Every row belongs to one group in each of 4 separate groupings. Each group adds its own fixed numbers to the row, and there is some noise. The rows also spread widely along 16 directions, which tell nothing about the answers.
In the rows, zero is written as 128.
Some rows, each with its group in each grouping after it:
[122 158 146  78 133 141 140 179 112 118 139 150  36 103  97 140 155 104
  92 111 178 179 109 123 191 185 154 118 166 136 115]  fuvo D zis Gat
[122 141 122 138 118 144 109 108 202 112 128  87 128  93 117 155 150 106
 150 186 116 120 126  94 141 186 143 115 123 105  85]  nelub V kun Gat
[ 98 138  83 156 106  85 147 136 108 157 147 135 108 125 126 137 135 136
 127 156 201  99  83 138 122 125  98 149 183 107 153]  fuvo V kun bot
[155 113 153  57 143 135 132 138 123 126 118 158 112 132 121 138 113 181
 144 151 123 130 106 137 151 162 164 121 122 136  95]  Kalo G san bot
[155 203 135  65 154 176  95 128 121 119 124 114 101 132  99 133 199 109
 114 130  93 150 135 120 143 182 177 149 164 131 129]  nelub D sel Fibo
[127 100 145  90 176 152 119  85  56 194 137 139 162 148 107  71  91 125
 129 135 109 124 118 188 166 165 162 162 140  83 121]  filin U zut Fibo
[142 197 142 132 150 163 133  96 119 125 159  97 131 175 129 140 180 147
 126 168 125 122 134 134  98 151 113 161 113 178 107]  Kalo U zis Gat
[120  66 142 102  75 114 160 175 127 128 120 154  84 109 114 172 182 122
 111  77 189 114 101 108 162 111 142 119 199  79 114]  Bal G sel Fibo
[ 62 124 125 154 104  97 132 149 124  83  92 133  81 144 110 117 128 167
 125 143 165 137 103 170 108 118 157  82 119  97 139]  Bal D Pato Gat
[129 157  85  98 141 111  87 118 125 140 130 154 115 118 135 140 127 133
 117 129 140 110  94 129 125 168 117 150 134 115 139]  filin G zut bot
[ 62 113 114 148 125 116 141 109 144 142 140 140 140 143 132 131  93 134
 104 180 180 143  71 138 138 147 131  68 113 101 146]  Kalo G san Gat
[ 80 140 112 174 118  98 113 121 123 152 110 162 147 118 138 120 149  60
 103  47 187 194 160 143 103 113 111 144 114 141 133]  fuvo U Pato Gat
[126 153  82 104 102  71 138  97 120  97  97 123 145 157 117 119 127 150
  98  75 131 132 133 183  94 138 133  60 115  87 165]  filin D zut bot
[121  64 128 121 118 117 124 146 141 159 127 162 129 100 140 116  75 137
 156 148 175 122 120 132 147 103 102 129 133 126 123]  Kalo U Pato Gat
[104  79 133 106  84 124  96 182 164 127 114 161  66  93 145 160 115 130
 102  97 178 114 105 112 140 109 100 108 153 117 132]  Kalo V sel bot
[ 87 116 108 181  86 117 114 150 138 149 110 142  71 126 154 152 137 147
 143 186 185  92 110 157 105 118 112 168 147 106 157]  Kalo G Pato Fibo
[143 107 115 125  88  72 209 122 111 183 129 160  94 129 153 150 134 104
 116  78 220 148 181 183 173 195  82 158 120  61 147]  Bal V sel Fibo
[135 115 111 100 106 112 133 142 149 123  99 153 134  96 112 140 170 132
 175 111 158 149 160  97 125 112 139 158 151 121 112]  Bal V sel Fibo
[146 169 107 105 150 113 148 139  82 134 161 151 127 151 123  83 133 117
 122 129 191 136  95 172 137  90 110 126 194 153 152]  fuvo U san Gat
[149 133 156  88 111 132 176 153 120 110  84 153 121 150 125 145 135 161
  95 104 133 179 157 142 127 135 147  62 125 175 148]  filin D san Gat
[115 166  69 157 109  78 128 156 127 130 116 137  90  79 119 114 127  90
 120 129 189 167 148 137 132 136  96 111 164 158 150]  Bal D zut Gat
[116  95 147  92 108 157 117 128 136 119 114 113 128 115  87  97 155 107
 141  81 145 158 154 134 124  84 135 117 154 111 116]  fuvo U san Fibo
[ 86 114  99 192  44  44 160 150 106 111  66  90  78 109  92 166 155 185
 120 130 154  92 142 152  94 156 118  93 146 103 151]  filin V kun Gat
[106 111 118 140 161 163 115  95 114 162 185 110 172 121 105  84 132  60
 125 126 156 142  98 122 152 104 123 140 170 110  82]  Bal G Pato bot
[ 77 100 126  85 132 116 169 129  90 158 148 171 122 133  86 131 152 134
 118  79 207 174  86 109 144 128 135 137 150  93 133]  fuvo G Pato bot
[120 134 119 135 122  93 147 116 119 127 126 135 161 134 121 132 152 135
 137 118 156 136 122 135 115 125 129 118 133 147 101]  Bal G san Gat
[ 92  88 135 145  95 118 139 167 100 142  89 149 126 106  97 118 164  98
 128  69 172 153 142 132 119  66 160 130 195 132 134]  fuvo V zut Gat
[110 137 143 136 132 145 155 125 108 143 138 130 159 125  95 117 176 102
 147 132 162 170 128 105 128 104 151 138 162 158  98]  Kalo U san Gat
[103 139 105 104 137 120 133 112 125 141 143 142 133 120 106  67 112 115
 168 122 193 183 137 152 122  90  98 143 131 136 131]  fuvo D san bot
[155 157 106 124 114 125 166 120 174 119 138 163 156 132 160 148 170 119
 169 153 185 143 118 107 121 102 123 147 142 143 110]  filin D san bot
[162 137 131  54 170 156  92  62 156 153 187 126 186 148 136 111 140  86
 135  74 131 119 125 130 131 137  86 161 105 108  96]  nelub G san Gat
[158 190  66  43 173  65 145  86 131  82 175 157 190 135  84  92 156 166
 214 124 176 134  76 118 122 112 143 152 138 109  84]  fuvo V Pato bot
[134 106 121  89  91 115 195 133 142 126 135 152 119 141 122 176 169 157
 136 122 186 126 107 101 141 135 133 117 156  86 126]  Bal D kun bot
[129 164 159 112 146 125 135 104  94 109 141 127 147 160 110 106 178 130
 147 100 133 135 122 161 122 126 159 157 121 140  62]  filin D san Gat
[ 97 155  77 108 202 111  61  90 129 156 149 167 146 102 128  57  52 108
 182 216 141 134  64 164 165 176 162 167 117 101 109]  fuvo G zut Gat
[173 151 142  94 141 133 165 153  68 139 149 147 107 179 127 104 136 162
 127 133 162 117 119 194 132  98 122 146 189 167 137]  fuvo D Pato Fibo
[172 113 126  81  85 126 172 133 167 115 109 124 152 124 117 160 149 132
 117  93 130 156 169 111 127 132 126  70 150 141 134]  fuvo D zut Fibo
[130  71 130 126  95 145 173 151 119 171 110 158 102 137 153 129 119 134
 129 155 190 121 136 158 144 109 115 126 171  89 188]  Bal U san Gat
[122 129  84 118 127  84 111  77 138 155  87 151 206 114 122 114 121  96
 126  82 121 180 169 147 120 164 156 113  99  84 147]  fuvo U Pato Fibo
[126  98 130 124 108 105 165 117 129 155  87 161 171 113 121 120 141 124
 186 103 154 182 195 133 119 114 146 160 119 136  99]  Bal D zut Fibo

New rows. What belongs after each?
[117 101 136 118 101 165 124 105 170 138 121  99 129  94 104 116 150 120
 181 135 137 149 174 105 115 118 105 155 112 121  98]  filin D san bot
[170 116 122 131 119 136 140 153 120 145 114 151 152 139 157 109 113 108
 127 163 128 103 117 173 143  94 164 110 205 146 148]  fuvo D zut Gat
[134 107 117 121 111 135  98 124 153 105 120 118 106 104 116 114 151 103
 157 128 134 105 119 154 151 129 158 140 152  66  94]  filin G Pato Fibo
[168 144 102  82 130  91  53 101 114  90  96 115 140 136 119 109 146 139
 114  47  73  85 149 187 102 149 146 117 114  76 124]  Bal U Pato Gat
[101 164 126 125 165 146 154 142 118 144 152 174 152 121 112  85 139  89
 158 174 195 203  97 113 151  96 158 142 172 180 108]  fuvo D san Gat
[151  99 130  92 119 105 181 123  71 148 132 145 126 156 104  76 138 146
 170 120 180 111 121 204 149 101 151 150 185  71 150]  fuvo U san Gat
[107 125 140 161 113 144 125 125 145 137 108 123 132 138 139 110 124 133
 153 185 135 136 142 160 108 110 137 130 128 156 127]  fuvo D san Gat
[ 92 100 115 144 153 121  58 113 126 168  85 142 143  88 121  91  71 131
 173 212  90 121 112 146 144 171 185 160 120 108 111]  fuvo U kun Gat
[123 104 121 160  52 130 137 150 174 124  93 120  92 110 148 202 183 138
 119 122 159  94 135  87  95 119 103 134 152 119 133]  filin U kun bot
[ 92 160  72  91 175 113  68  82 130 150 116 158 191  94 104  98 105 106
 128 118 121 179 111 106 130 169 154 122 104 103 138]  filin V san bot
[156 155 110 114 125 103  93 169  81 145  69 169 115 126 136 122 130 153
 122 120 105 131 147 169 101 122 164 150 167 178 165]  fuvo D Pato bot
[158 116 147 114  97 108 144 181  75 158 108 163  88 155 153 136 128 143
  80  82 153 111 132 188 127 100 113 130 185 170 155]  fuvo D sel bot
[155 139 140 109 136 157 144 124 114 116 171  98 130 175 126  95 123 110
  83 125 138 111 105 189 144 107 113  72 174 131 137]  fuvo D Pato Gat
[178 135  99  83 106 102 138  94 123 148 128 144 196 158 150 172 163 139
  77  54 124 100 130 122  99 136  93 107 137 118 161]  filin U san bot
[165  92 113  35 113  70 145 145  97 158 117 177 115 101 109 134 122 143
 126  42 172 139 139 140 157 158 111 132 150 105 146]  fuvo G san Gat
[ 94 146 130 124 134 150  91 123 179 103 122 131 124 108 119 128 154 122
 165 159 145 153 124 102 112 136 138 149 104 146  90]  fuvo V san Gat
[156 167 126  97 148 113 145 126 119 111 143 156 164 148 131 131 144 130
 109 130 129 133  92 128 149 136 154 103 156 155 103]  filin D sel Gat
[129 163 123  82 124 133 148 121 122 100 136 143 132 159 110 149 197 158
 131  98 167 133 112 117 106 114 131 137 145 121 127]  filin V san Fibo
[154 128 120  89 155 136 193 100 126 160 148 154 193 150 132 111 119 122
 146 146 166 170 142 132 153 140 124 116 130 128 136]  Bal V san Gat
[141 168 130 116 123 134  90 116 128  97 110  82 130 129 105 123 147 130
  87  95  88 138 155 144 104 147 114  77 120 164 107]  filin U san Fibo
[ 96 142 114 126 158 137 145  98 102 170 140 171 161 177 145 106 132 128
 135 140 182 145 111 167 111 118 134 171 128 105 170]  fuvo V Pato Gat
[116 145 137 129  95 152 139 147 164 123 102 160 106 135 147 147 196 134
 175 134 183 160 156 111  79  79 127 183 133 170 126]  fuvo D san bot
[138 144  85 125 130  92  96 115 151 180  85 174 179  76 139 147 141 101
 164 127 138 164 165  88 114 158 131 173 122 159 140]  nelub G san Gat
[123 156  97 125 143 123 108 105  85 124 106  55 150 115  56  82 134 136
 120 138  80 141 160 146 115 149 142  84 160 132 137]  Bal V kun Gat
[ 99 104 127  88 131 124 108 101  93 147 130 111 148 141  87 134 129 169
 101  95 113 103 106 127 115 144 116 117 132  92 133]  filin V kun Fibo
[128 143 124 102 132 150 119 136 110 115  72 149 138 137 108 109 147 151
 131 116 114 171 150 133  99 103 170 121 137 149 153]  filin U Pato bot
[ 65 171 105 133 148 138  91  81 101 142 139 108 130 150  96 110 166 118
 123 102 148 138 118 144  80 143 116 174 112 106 134]  fuvo V zut bot
[ 87 195 125 172 147 110 122 127  96 147 137 198 139 193 179 141 177 130
 125 127 202 138  87 161  71  81 122 192 126 189 133]  Kalo G san Gat
[ 49 125 111 125 122 121 119 107 142 134 112 156 147 117  98 132 157 152
 154 112 176 179 114  68  85  99 115 152  99 129 125]  filin U sel bot
[127 144 135 164 116 129 133 171 101 153 120 140 129 115 132 129 149  89
 104 148 147 141 118 141 140 104 154 121 210 184 115]  fuvo D san Fibo
[107 176 116 103 121  83 156 133 115 123 156 167 119 146 121 167 183 160
 136 116 207 141  89 109 114 135 112 150 137 146 109]  Kalo D san Fibo
[166 120 101  87 123 140  77 110 131 183  60 149 164 114 137 150 130 119
 117 110  61 144 186 129 114 177 159 151 135 128 177]  fuvo G kun Fibo
[159 137 107 110  85 107 151 149 114 146 124 147  95 146 154 170 155 114
  65  98 163  95 114 167 145 159 125 106 192  97 179]  fuvo D zut Fibo
[147 110 131 150  65 140 144 151 180  98  74 120 112 106 141 144 175 101
 138 120 149 136 170 132 118 101 142  99 149 116 134]  filin U san Gat
[ 96 137 138 141 109 131 105 110 130 102 148 109  97 184 145 135 152 145
  98 121 157  75  74 186  91 113 117 114 121  95 114]  Kalo G san bot
[132 130 110 117 125 102  86 125 117 130 100 121 147 100 107 105 120 101
 112  78 111 144 155 146 119 135 133 110 139 147 120]  fuvo U zut Gat
[ 97 122 166  89 146 200 178  69 135 176 157 150 124 195 151 124 131 130
 113 112 194 184 155 150 124 153  76 156  53 100 165]  filin U san Gat
[102 105 142  87 130 198 163 101 134 174 143 140 147 187 136 148 143 155
 100 153 158 134  93 114 107 115 117 113 141 102 195]  nelub G san bot
[153 113 171  88 131 182 199 128 163 120 150 147 124 165 148 102 124 113
 152 131 192 190 166 154 149  89 104 110 117 154 114]  Bal D san Gat
[ 85 205 101 175 137 155 111 147  94 119 135 114  76 127 102 119 198 108
 117 195 168 132  80 127 128 128 161 161 203 134 139]  filin U zis Fibo
[130 170 112 117 123 143 112 152 136 118 124 124 117 118 113 155 187 112
  98 137 145 117  93  99 127 134 148 106 194 132 148]  nelub V san Gat
[119 109 125 129 132 117  86 126 101 180 101 138 153  64 104 106 136  93
 161 120 115 141 155 118 147 151 157 181 149 128  92]  filin D san Gat
[193 151 101  71 102  80 162 160 124 135 111 183 100 120 146 143 150 151
 156  95 197 143 163 146 126 123  90 161 159 159 154]  fuvo U san Fibo
[ 84  92 153 134 146 146  44 147 119 172 135 191 149 139 183 129  92  94
  74 110 139  96  55 152 132  93 134 139 152 142 122]  fuvo D san Gat
[145 146 118 121 167 155  88  83 143 160 146 114 178 112 122 126 145 112
 160 198  88  92 106 109 148 191 172 173 137  96  94]  nelub U Pato Gat
[131 155 133 137 135 157  74 150 133 122 143 137 121 137 153 118 161  85
 109 111 139 108 103 140 114  78 125 163 179 169 102]  fuvo V sel bot
[ 83 132 183 166 128 201 177 133 165  99 139 158 144 179 153 145 204 103
 147 178 189 148  75 119 135  78 200 141 145 124  74]  filin V san Gat
[118 106 145 131 107  81 173 140 146 112 124 154 115 122 139 150 102 130
 105 100 186 160 133 141 154 160 105  74  94 147  81]  Bal U zut Gat
[183 142 110 133 102  93 154 120 130 129 123 124 146 134 143 130 160 118
 146 104 146 106 164 158 119 112  97 147 154 149 118]  filin G sel Gat
[ 84 119 138 109 163 161 111 106  90 141 172 138 182 165  94  95 163 111
 110  90 157 133  67 118 112  64 140 135 173 122 119]  fuvo U Pato Gat
[108 129 143 179 113  82 184 133 115 153 117 162 110 139 155 112 115 119
 160 160 203 159 135 195 139 138 137 155 117 152  85]  fuvo G san bot
[113 139 154  49 162 183  85 118 127 126 200  96  98 101  62 113 169 112
 127  89 152 150 108  72 152 136  88 167 145 143  58]  fuvo U zis Fibo
[142 132 135  84 134 111  97 121 142 121 101 140 147 105 114 135 150 129
 149  99 109 131 141 124 135 164 161 135 119 121  94]  nelub V san Gat
[ 83 120 120 188 122 159 124 143 158 155  93 170 149 105 150 115 134  53
 123 158 169 197 135 120 137 104 174 123 154 138 147]  fuvo U Pato Gat
[151 150 100  94 115  64 152 104 125  96 146 132 148 150 119 102 141 132
 150 112 165 106  97 195 138 123 147 106 156  76 105]  fuvo D san Fibo
[171 124 109  82 140 116  54 126  86 171  79 117 158  80  94 116 114 117
 113 113  27 111 153 139 146 197 188 133 172 127 135]  fuvo D kun Gat
[140 146 135 148 132 148 133 101 146 164 165 114 134 146 162 121 120 122
 155 205 152  92 122 162 131 136  91 168 136 138 107]  nelub D san Fibo
[169 136 103  98 134 107  88 127 128 149 146 143 145  92 126 138 167  67
 119  92 128  99 108 119 167 161 147 164 189 107  97]  fuvo G sel Gat
[148  80 147  71 106 178 151 124 135 136 130 111 105 139 101 126 151 145
 147 124 147 108 142 133 135 122 129 128 157  80 147]  Kalo U zut Gat
[127 146 141 105 142 143 108  97  84 143 154 106 142 143  88 103 199  99
 132  61 127 124 142 149 116 128 137 188 153 111  97]  fuvo D Pato Gat
[128 119 101 123  95 125  76 148 167 138 120 132 110  74 132 165 158  97
 126  85 158 121 154  93 114 121  85 155 151 126 130]  Kalo V Pato Fibo
[121 159 135 141 119 152 133  93 109 142 102  91 124 160 111 143 176 160
 118 174  86 113 148 145 104 190 156 143 117 114 149]  filin D sel Gat
[144 108 123 200  83 101 106 118 130 150 119 106 145 112 155 131 171  74
 142 109 127  66 140 167 115 102 127 183 167 113  68]  filin G sel bot
[ 87 139  98 126 117 125 130 100 149 143 120 136 103 135 125 142 132 171
 167 177 174 134 126 121  99 149  94 170  97 109 154]  filin G kun Fibo
[115 180 116  88 161 131  65 140 120 106 133 157 118 112 115 118 145 121
 113 114 131 147  90 115 127 133 143 129 144 165 112]  filin D san Gat
[186 130 119 126 117 123 137 169 138 116 125 141 118 115 146 114 109 118
 144 179 142 105 115 154 156 103 141 110 202 167 117]  fuvo U kun Gat
[130 198  89 145 150 102 143  97  94 174 134 153 188 158 146 156 164 111
  91 115 144 148 133 127 100 171 122 151 134 174 158]  fuvo V zut Gat
[159 150 142  69 181 201 113 119 102 128 144 140 157 168 116  84 152 104
 123 115 118 151 122 137 130  86 157 133 176 155 133]  Bal U zut Gat
[ 67  87 149 143  95 195 111 126 141 162 135 118  76 133 121 124 178  91
 140 122 182 114 130 135 111  97 119 191 158  73 151]  fuvo D zut Gat
[133  96 133  74 108  88 162 133  75 130  61 152 175 129  73 137 151 162
 100  56 100 173 141 135 130 138 202  61 154 115 140]  filin G san Fibo
[ 98 167 109 115 159 133  76  65 139 154 154 133 179 150 142 133 139 106
 101 107 132 135 116 139 105 170 104 152  85 112 122]  fuvo V san Fibo
[147 141  99 135 112  77 149 159 134 141 124 161 108  97 135 141 113 144
 157 218 162 108  91 142 170 168 151 138 181 134 115]  fuvo D sel Fibo
[108 105 126 159 115 131 119 122 137 132 127 114 127 138 139  96  94 138
 147 185 148 105 103 176 113  90 122 108 140 127 116]  Kalo G san bot
[102 139 122 177  91 108 132 145  63 160  79 127  75 150 134 124 144 158
 108 134 144 108 146 200  90 120 129 157 155 130 177]  filin D zis bot
[119 118 140 148  93 158  97 163 151 138 109 167  86 154 184 163 168 124
 116 145 157  77 102 148 102  86 132 172 173 129 164]  fuvo D sel Gat
[152 111 158  97 124 128 184 142  95 131 104 123 168 153 102 119 132 174
 130 130 119 144 138 142 117  96 154  80 165 168 122]  nelub V san bot
[ 75 121 147 162 100 169 130 134 172 117 120  97  80 125 119 118 132 107
 122 165 168 169 141 147 121 121 115  93 120 139 115]  fuvo G san Fibo
[109 119  84 150  99  66  80 152 166 126 111 149  98  64 141 133 103 108
 161 137 177 110 123 132 138 133 109 141 138 116 109]  Kalo V kun Gat
[ 71 120 132 163 107 148 103 133 137 161 103 155 119 121 150 164 151 117
  98 130 160 144 112 100 102 132 122 145 120 138 135]  filin U san bot
[135 118 143  99 118 100 187 142 146 115 156 170 147 137 134 152 157 137
 151 129 202 128  81 118 157 123 140 124 152 127  81]  fuvo V san Gat
[102 146 109 102 118 109 159  91 222 107 134 197 182 146 170 154 138 113
 158 117 204 192 112 104 115 119 127 107  66 113 113]  fuvo D san bot
[115  78 108 144 117 118  65 105 137 192 103 135 159  98 149 113  89 103
 136 123 120  96 148 153 121 132 111 160 133  77 148]  nelub U Pato Fibo
[122 171 109 141 105 158 159 145 137 119 104 133 119 142 113 153 217 133
 146 165 156 154 127 100  94 105 175 149 180 143 157]  fuvo D Pato bot
[133 133 101 160 126  55 110 130 131 126 112 151 181 102 136 117  99 125
 151 159 128 119 106 143 130 115 149 110 145 171  83]  Kalo G sel Gat
